The rows of a group lie close to one hidden flat surface of 12 dimensions, which may be shifted away from zero. Surfaces can cross.
Known rows, each followed by its group:
[ 23  12  51   2   4  19 -27  25  24  -6   3 -16   1   6 -16] : nifo
[  4  -1  -8  21   3 -32  17 -30  38  11 -10  -5   7 -13  11] : nifo
[ 56 -14 -15 -48  13  10  17   9   7  11   7   4  17   7  -8] : ral
[ -6 -26 -15  17 -15  16 -51  -2   5  17   8   6 -18 -22   8] : fofa
[-20  12 -35  10 -28 -13 -21 -37  -7  14  36  25   2 -37 -15] : tavis
[ 36   6  -6 -31  53 -13 -18   9 -21   3 -12  -1  17   1 -14] : kipo
[ 33  22   9 -26  -4 -14  -4   4  -1 -53 -14  16 -21  26   9] : nifo
[  1   1  21   9  -1 -38   2 -13  19 -10   4   4  -2  -1  -1] : kipo
[ 14  16 -14  11  -8  -8   9  11 -36  18   0 -20 -13  42  -2] : tavis
[ -2  14   8  23  29 -16   3  47   1  -8   7  11  -4  31  -6] : Dede
[-60  -8  13  -5 -35 -21 -24   6 -34  -7 -11   8  12 -23 -11] : fofa
[ 20  -7  30 -14   4  16 -19  27  -8  16   7 -17  -9  38   3] : tavis
[-49  -4  29 -15 -16 -18 -12   8  24  25 -28 -13 -16 -16 -48] : Dede
[ 38 -15  17   7  -1   0 -20   2  34  12 -45 -27 -11 -21   6] : tavis
[  8 -13  19  -5  31  -2  23  38 -21   3  -4  30 -25 -30   9] : Dede
[ 34 -23   8  10  18 -18 -15  60 -18  25 -18  -7  10   2 -12] : tavis
[-15   7 -30  14  -1   5  10  23  -1   2 -17  18 -17   9  31] : fofa
[ 16  17 -15  28  -5 -17  12  -6  36   3 -31 -20   2  -8  -9] : tavis
[ -1 -33  -2  23 -24 -20  -5 -17 -15  15  31 -10  25   6 -12] : ral
[ 33  22  27  -6  25 -36  19 -28  17 -31 -16  -7 -15  23  20] : kipo
[-30  19  26 -12 -14   7  30  -4 -39  15  25 -15  13   6 -43] : fofa
[  9 -18  26  10 -11  57 -42 -14 -23   3 -15 -14 -37 -41  24] : ral
[-31 -12 -16  -2 -12 -31 -25   8  13 -10  10  20  23  -9  -5] : tavis
[  3  -3 -31   5  -2 -21 -34  21   5  -5 -26   8   8   9  24] : Dede
[  1 -27  22  -6  -4  16   5 -13  16  15   0   9   7 -71  -9] : ral
[  4 -14  17 -11  21 -52   8  15 -29 -31 -14  18  27   9  23] : kipo
[-16 -37 -17 -22   7  19  16  -5   8  12 -19   4   5 -32   0] : Dede
[ -7 -17 -19  15  -9  -6 -22  32  14   0 -22 -16  29  27   2] : tavis
[-26  35  25   7 -17 -24 -15 -35 -16 -39  -7  16 -16 -28  20] : fofa
[  9  21 -10  13  26 -13  24  12  -1   9  37  15 -24  25 -26] : nifo
[ -5 -11  45 -20  16 -12  36  11 -15  -3  -6  -5  10   7  -5] : kipo
[-24 -55 -12 -27   4   6  -9  10 -14  19  -5   3   1  12   5] : tavis
[ 15 -15  -9   2  -6 -46 -40 -15 -43   7  23  14  10 -23 -15] : fofa
[ 37  18   3  13  -2  -1   9 -23  22 -15 -14   6 -29 -11  35] : Dede
[  4  25  34 -22  50 -42  15  15  -5 -17 -35  -5 -22  26 -10] : kipo
[ 22  23 -64  28 -17  -4 -33   0 -19  21   8  11  15 -35  -6] : fofa
[ -6  25   9  26  29  24  -7  23  -9   6   2  18 -21 -35   5] : nifo
[ 21  28 -15  38  11  -8  16  11  60  -5  17  11  12  -7   0] : ral
[  1  35  -3  25  25 -17  13   4   0 -34  21  24  29  -4  10] : kipo
[ -2  18 -17  -6   3 -49  26 -35 -27 -27  12  23  28 -18   1] : fofa
[  5  43 -13  16   0  -6   2   7  19   0   1  -2   2  13  -7] : Dede
[ 19   2 -38 -14   9  13 -24  -2 -46 -14   7  16 -22  15   9] : ral
[ 21  23  -6  17 -22  -4 -31   6  -8  35  16   7 -37 -24 -14] : nifo
[-32  35 -38  20  17   7 -55   3  25  13   5   5 -25  -1 -24] : Dede
[-28 -10 -18  15 -18  -5   9 -16  54 -11  25  17  28  -1  17] : fofa
[-39  -2   4  -1 -22   3  -8  -4  -1 -42 -36   5  15  -9  42] : fofa
[ 19 -10  17 -40 -30   3  29 -22  -8  23 -35 -34 -17   7  -4] : nifo
[-19  -5 -11  12  19 -17  -7  39  38 -16 -44  14  -6  -6  19] : Dede
[-20  -5 -30  -6  41   6  -9  28  37 -10 -41 -11   2  42  10] : Dede
[-27   2 -28  -1  11 -42   6  -4 -27 -19 -37 -11  18   8 -22] : fofa
[  4  -5  21  13  10  37  12 -13  38  19  17 -24 -21   8 -24] : Dede
[-16  37  16  -2  22  30  17 -12 -20 -21   1  11   7 -45   4] : kipo
[  4 -29   2 -36  -9  31 -20  35 -25  -1 -37   6 -21 -13   3] : nifo
[-18 -20 -48   9  10  -3 -15 -39  -6   7 -13  -9   5 -30 -29] : fofa
[-10 -19 -39 -31 -24  20  -3 -44  18   6  -4  -1 -22  22  42] : tavis
[ 14 -18 -21  17 -28  12  -6   8 -16  18 -17   1  15 -39  28] : ral
[-26   2  23  21   9  50 -29  -9  16 -17  -3 -15 -29 -10 -11] : ral
[  4  39  17  10  -7 -29 -16  39   8  -9 -17  21 -12 -17  -4] : nifo
[-10  -7  51 -16  13 -16  10  -3  59 -11 -15   4   3 -41 -21] : nifo
[-12   9  -3  23  26  29  14  12 -24 -20  20  17   3  -8   9] : Dede
[ -2 -24 -15  15 -10  -3 -13   2   2  23  26  10  -1 -14 -23] : Dede
[-22 -20  -1 -10   6 -10  61   7  18  -4 -11   2  37  -3   0] : kipo
[ 50  18   0  -7   7  24  -5  -3   8  25  -2  11 -54 -13  25] : tavis
[ 25  25 -48  30   5  -2  30  -4  28  -2  -5  24  -8 -25  29] : ral
[  2   0  30 -19 -22  35   7 -34 -21   9 -25 -35  -3 -26   9] : nifo
[ 12  -7  14   5   2 -10 -21  -6  35 -20  -2 -12 -21  24  -4] : nifo
[-18  21  28  42  -2 -47 -18 -15 -14  -4   5 -11  15   2   8] : nifo
[-36  34   4  15 -27  14   2 -11  26  14  -4 -18  -3 -25 -43] : tavis
[-10  19 -24   0 -14  38   7 -19 -21   2   2   2 -19 -23  -5] : ral
[ -1 -19  33  -6  25 -15  -1 -40  24  -7  13  -3 -41   6  -8] : tavis
[-10 -30 -34   3  11 -15  -6  -6 -34  16  -3  16 -30  -5   5] : fofa
[-33  13  24  -2  13 -24 -19 -26   2 -42 -21 -22   8  26 -10] : kipo
[-26  36   2  -6   8 -24  18  28 -47 -24 -25  20  22 -21  -3] : fofa
[ 45 -26  22   4  11 -18  -9  19 -20  -8  -9   0   6  10  37] : ral
[-11  -4  19  13   4 -30  -1 -27 -12 -24 -12   0 -41  20  25] : kipo
[  4  27  39  16   0  24 -15  -6 -28  13 -12 -10 -14 -47  18] : nifo
[-29  -3  -8  30  18  29   7 -10  -1 -10  -1 -31  15  13 -22] : tavis
[ 38  36   3  31 -19  10  13 -19   9   2   2 -18 -43  26  21] : Dede
[ 22   0 -53   9 -17  42  33  14 -17  31 -15 -10  10  -7  21] : ral
[-16 -18  19 -14 -30 -29  24  17 -20   8   5  29 -27  27  48] : fofa
[ -7  -5  -8  10 -14 -14 -35 -16  34  15   1 -23   6   4 -28] : kipo
[ 44 -33  -7 -30  -1 -57   0  -9  -1  14   5  32  -5 -26  -1] : ral
[ 13  43  -1  21 -28 -35  10  -3  18  10   7   1  -1  -3 -12] : kipo
[ -9   1 -19  15  11  -6 -33  32  -3 -16 -31  30 -33 -21  20] : ral
[-28   7  42  13  12 -10  -3 -21  14 -13 -11 -16  -8  -7  -3] : nifo
[ -8   1 -25  -3 -28  15 -39  -4 -33  -3 -18  11 -19 -37  12] : ral
[-13  -9 -63  -1  -9  10   2 -10  19  18   7   5  -8  24  15] : tavis
[  4  -5 -22 -29  18 -20  57  15  -2   2 -43  13  19 -10  20] : kipo
[ -7   6  41  14  26  -6 -39  -5  25 -37  -1 -15   8  12  -8] : kipo
[-14  16 -32 -21  -3   6 -20 -10  24  11 -40 -21  -4   7  -3] : Dede

New rows. What belongs after each?
[ -6  21  20  23 -20   4  36   4 -26   0  15  20 -10 -42  -6] : Dede
[-14 -12  -8  18  -6  10 -12 -10 -19  -6 -22 -21  43  -5  33] : nifo
[ 11 -35   6 -14  -1 -12  18  20  11  34 -14   6 -40  17  20] : fofa
[ -2  29   3  -2 -37 -11 -47  -9  27  19  23  21 -46  -5  -2] : tavis
[-34 -43  -5   5   0  23 -14  26  14  -7  -5   6  15  12  25] : fofa
[-10 -14 -15   2  -9 -35  25 -13 -18  -2  33  28 -11  31  32] : fofa
[-23  -9 -47 -15 -10  28  30 -24  14  37 -21  -6 -48   2   5] : tavis
[ -5  19 -45  -1   4  23   5  23 -11  26  -4   5   9 -13  -5] : Dede
[ -2   7 -27  39   7 -57  16 -23  12   5  -2  -9 -21  22 -27] : tavis
[ -8 -48 -19 -17 -28  17   5  -1  25  51   6  -1  12 -26 -17] : fofa
[ 22 -35   5  -6   4   6   0   0  34  15 -26 -22  15 -18  -1] : tavis
[ 12 -33  22  38 -41 -32 -23 -19   9 -18   6  -3 -17   0  17] : Dede
[ -4   8 -13 -23  30  -5  17 -11  25   5 -13 -16   2  34 -10] : Dede
[ -3 -31   2 -26  18 -27   8 -43 -33   4   7   4   7 -29 -24] : fofa
[-10 -12 -36   2  27  24   6 -24   7   0 -35 -28 -11  -6 -14] : fofa
[  1  -1  41  13  11   7 -28   7  20 -23  18  -2  12   6   5] : fofa
[ 51   8   6 -39 -19   8   4 -42  -4  24  39   2 -16  13  21] : tavis
[  1  21 -30  -5 -16  18  20  -6 -28  28   1  -5 -20  17   7] : tavis
[-19  -2  23  25   7 -25  55  -4  25  -3 -11  14 -61  -3  -8] : Dede
[ 14  19  -5  16  37  13  -3  29 -23  22  14   3 -12  -8 -32] : fofa
[-25  37 -36 -13  -3  46  -8  11 -31  -9 -12  17 -21 -32 -15] : ral
[ 11  16 -21 -34 -24 -17 -43  18 -12  39 -32 -11  -1  -6  -4] : Dede
[-31  12 -35   6  -5  -2  -1 -16  28 -21  42  34   1 -23 -48] : nifo
[  7 -31   1  30   1 -58 -39  -9   5  12  -3  -2 -21 -11 -30] : tavis
[-10 -17  -3  -8 -32 -19  11  31   7  30 -10   3   1  15   6] : fofa
[ 23 -33  -2   2   3 -37  -3 -17 -23  -1 -14 -17   3  20   7] : tavis
[ 26   1  -3 -27   3  -4  14  -2 -49  -3  21  14  18  17  24] : tavis
[-17 -42 -39 -21   6 -15 -23 -14 -13 -18  -2  23   5 -10  -1] : ral
[-18 -33  13  20  30 -11   4   3 -17  26   5  -5  34 -22  11] : nifo
[ 35   5 -38 -33  -6  32 -10  20 -44  13 -10  -5 -16  25   0] : ral
[ 10  39 -41   2 -37  -4   9 -31   1  14  -1  -4 -33  31  20] : tavis
[ 14  -4 -13  -7  76   4  -1 -16   0 -21  11   5   8  14  -3] : kipo
[-33 -15   7  29   6   9  -2   2  33   0   3  -5 -12   1  -7] : kipo
[  8  23  18  34   6  10  -5  -3 -43  -4 -28 -30 -17 -16 -15] : tavis
[ 47   7 -20 -13  33 -33  -7   6  27  -9 -17  -2  34  18   5] : kipo
[-26  15 -27  10 -13  36 -19  27   6   2  18  -3  22  29   2] : tavis
[ 12  22 -21  -4 -10 -27   4 -22  32 -12 -27 -23  30  17  -5] : kipo
[ 42  13   8  27 -15 -16  14 -32 -18  12  52   7 -10   8  10] : kipo
[-13 -25   9  42  -3  39  16  35 -35 -31   9  14  13 -13  28] : Dede
[ 20  18  -4  38  40   7  -9   4 -14 -29  25  36 -16 -10  39] : kipo
[ 35  10 -58  37  -8  11   9  32  -3  30 -17 -19  15  17   1] : tavis
[-22  -9  43   5  21  -1  34  16 -20 -39   0  -3  26  27  20] : kipo
[ 17  23  16  -2   7   9  38 -35 -39  14  20 -22  -8   3 -25] : tavis
[ 30  -1 -15  19  44  -4  27 -28  20 -20  -9   3 -21   5  21] : tavis
[-27  -8   4  11 -11 -10  43  -3 -24  -6  16   6  11  -3 -14] : Dede
[  1  11 -23 -14  39  29  25  -3  17  -6   6  31 -28 -40 -10] : ral
[ -1 -10   4 -41   1  13  28  18   7   6 -26 -11  14  26  17] : tavis
[ 27  19 -20  19  16  -1  42  -5   0  54  12   1 -40   0  -2] : nifo
[-23 -31  22  -2  -8   1 -22  28 -26  -7  17  19  19   7  24] : fofa
[ -2  39 -28 -26 -32  -7  11 -22 -10 -23 -22  -2  16  -9  -6] : ral
[  2  -2  15  15  23   5   0 -25  -8 -18 -11   5 -52   5  30] : kipo
[ -2  -8 -19  -3   4 -29 -36  15   6   3 -49  11 -20 -25  14] : kipo
[ -5  -6 -12   6   8 -41 -34  -9 -39   7 -22 -24 -10   3 -45] : fofa
[-24 -10  14 -26  -9  10  -7 -31  -8  10 -41 -18 -45 -16   2] : Dede
[-12  34 -15  -3 -20 -15  -3   0  12  25  -3  -2  -5 -11 -28] : Dede
[ -2   1  19  -7  20  64   6  35 -26 -11 -27  -6  -2 -22  17] : ral
[  5 -10  19 -10  30  27 -12 -11  -9  -4  19   0 -41   8 -20] : ral
[-54 -37  -7   0  -2  -1   8 -20  28  -8  21  43  -5 -40  22] : fofa
[ 46 -10   8 -14  -8   2 -44  18   7   8   0  -7 -19  16  -7] : ral
[-11  45 -22  36   9  33  -3  -1  10 -23  -4   3  17 -24  24] : nifo
[ 25 -34  18 -14   0   4 -16 -20   5  31  13 -19 -33  27  -8] : tavis
[-23 -36   3  -4 -17   5  -5   0 -35  21   9 -10  12  -8 -23] : ral
[-36  44  12 -16   0  -7 -14 -26  -7  -1 -14  -2 -30 -20 -22] : Dede
[ -3   7 -12  30 -17  21  14 -21 -17 -11  -2 -31  10  29  14] : ral
[ 27 -21   3  -6  11  30   4  24   6  26  -3  -8  -9  13  19] : fofa
[-15 -21  41   7  19 -42  48  44  17 -19 -14  18   9  23  18] : kipo
[-32 -34 -44   7  10 -17  18  16  15  19  -1  20  -4   8  -5] : fofa
[  8  24  21 -25  -9  -5  -5  -6 -26  -4 -14 -22   8  20  -2] : Dede
[  3  18  23 -23  16  28  26   6  28 -18   9  -1  43   1   5] : tavis
[  8   7  -8  -8 -21   6 -12 -59   8   3  13  -3  25 -70 -18] : fofa
[-37   2  29  18  -6 -15 -28  29   2   8  -9  -8 -39  21 -17] : fofa
[-20 -21   1  37   0 -33  -4 -34   5 -27  -2  14 -59   2  20] : Dede
[ -3  19  31 -33  14   4  16  10  15  -4  -2  -9 -24  23 -46] : ral
[ 14   5   3  37 -32 -13  -6  -3 -22 -23   0   7 -12   0  32] : Dede
[ 15  -7  19  16 -30 -18  21 -32 -58  -1  20  -9  30 -11  22] : ral
[ 43  13  45  13  -6 -15 -14   1 -15  16  18 -17  19 -21 -32] : tavis
[ -5  29  -4  24   6 -22 -12   0 -32 -19  12  33 -37   1  30] : fofa
[  4  17 -22  17  21   4 -28 -12  25 -19  25  21  24 -19   4] : Dede
[-24  39  28 -18   5 -42  -3 -11  41 -19 -24   4  -1 -18 -21] : Dede
[ 28  22 -33  -8 -21  11 -43   5  14  31 -31 -15 -16  -7  10] : Dede
[  6 -20  -2 -10  32 -49   0  19  33  -5 -45  -1   6 -10 -20] : fofa
[  6 -26   9 -44  29  -9  -2   1   6   5 -51 -29   2  14 -11] : kipo
[  4  25   7 -10  16  13  37  39  13 -14 -15  -8   6  29 -12] : nifo
[  5   8  12 -48 -22 -15 -33   1  41 -11  -4  34   1 -11  41] : tavis
[ 27 -28  20  11  -3 -10 -27 -39   0  22   3 -14 -27 -42 -22] : tavis
[ 43   1  27  -6   1  11 -40  32 -12  13   0   4 -23   0  22] : tavis
[-52  31 -12  33  -9 -14   4 -11  22  -6  27  11  -5   2 -27] : fofa
[-40   3  12 -13 -14 -11 -18  21 -30   3 -30   5  12 -45 -26] : fofa
[  1  -5  29  22  14   1  45  10  28   2  33   3  -1   7 -26] : Dede
[ 46  24  41 -29  12  20 -16  10  -4 -33   2  -1  19   0   6] : ral
[ 13 -32 -27   0  -9 -21 -26  10   3   9 -26  -7  13  -2  11] : fofa
[  6   0  12  20  -4 -18  67  30  24  17   8  17  -1   7  10] : kipo
[ -2  -9  21  -8 -12  11 -41 -28   2 -42 -27 -18 -38  21  18] : nifo
[ 11 -44 -13  14  22  -9  20 -16 -37  16  31   0 -33  44  11] : kipo
[-16  -9  10 -16  11  17   1  -2   0  19  39  14  13 -19 -29] : tavis
[ 12  33 -27 -25  28   8  22  -9 -10 -23  20  37  -1 -21 -13] : ral
[  6 -19   0  22 -26   9 -30  12  20  15  -1  -7  13 -27  -2] : ral
[  7 -34 -19  29  -5  20 -41  12  23   7   7  10  18 -34   8] : ral
[-10 -12 -33  -3   6 -41   2  -9 -59 -10   3  13  35  -6 -11] : fofa
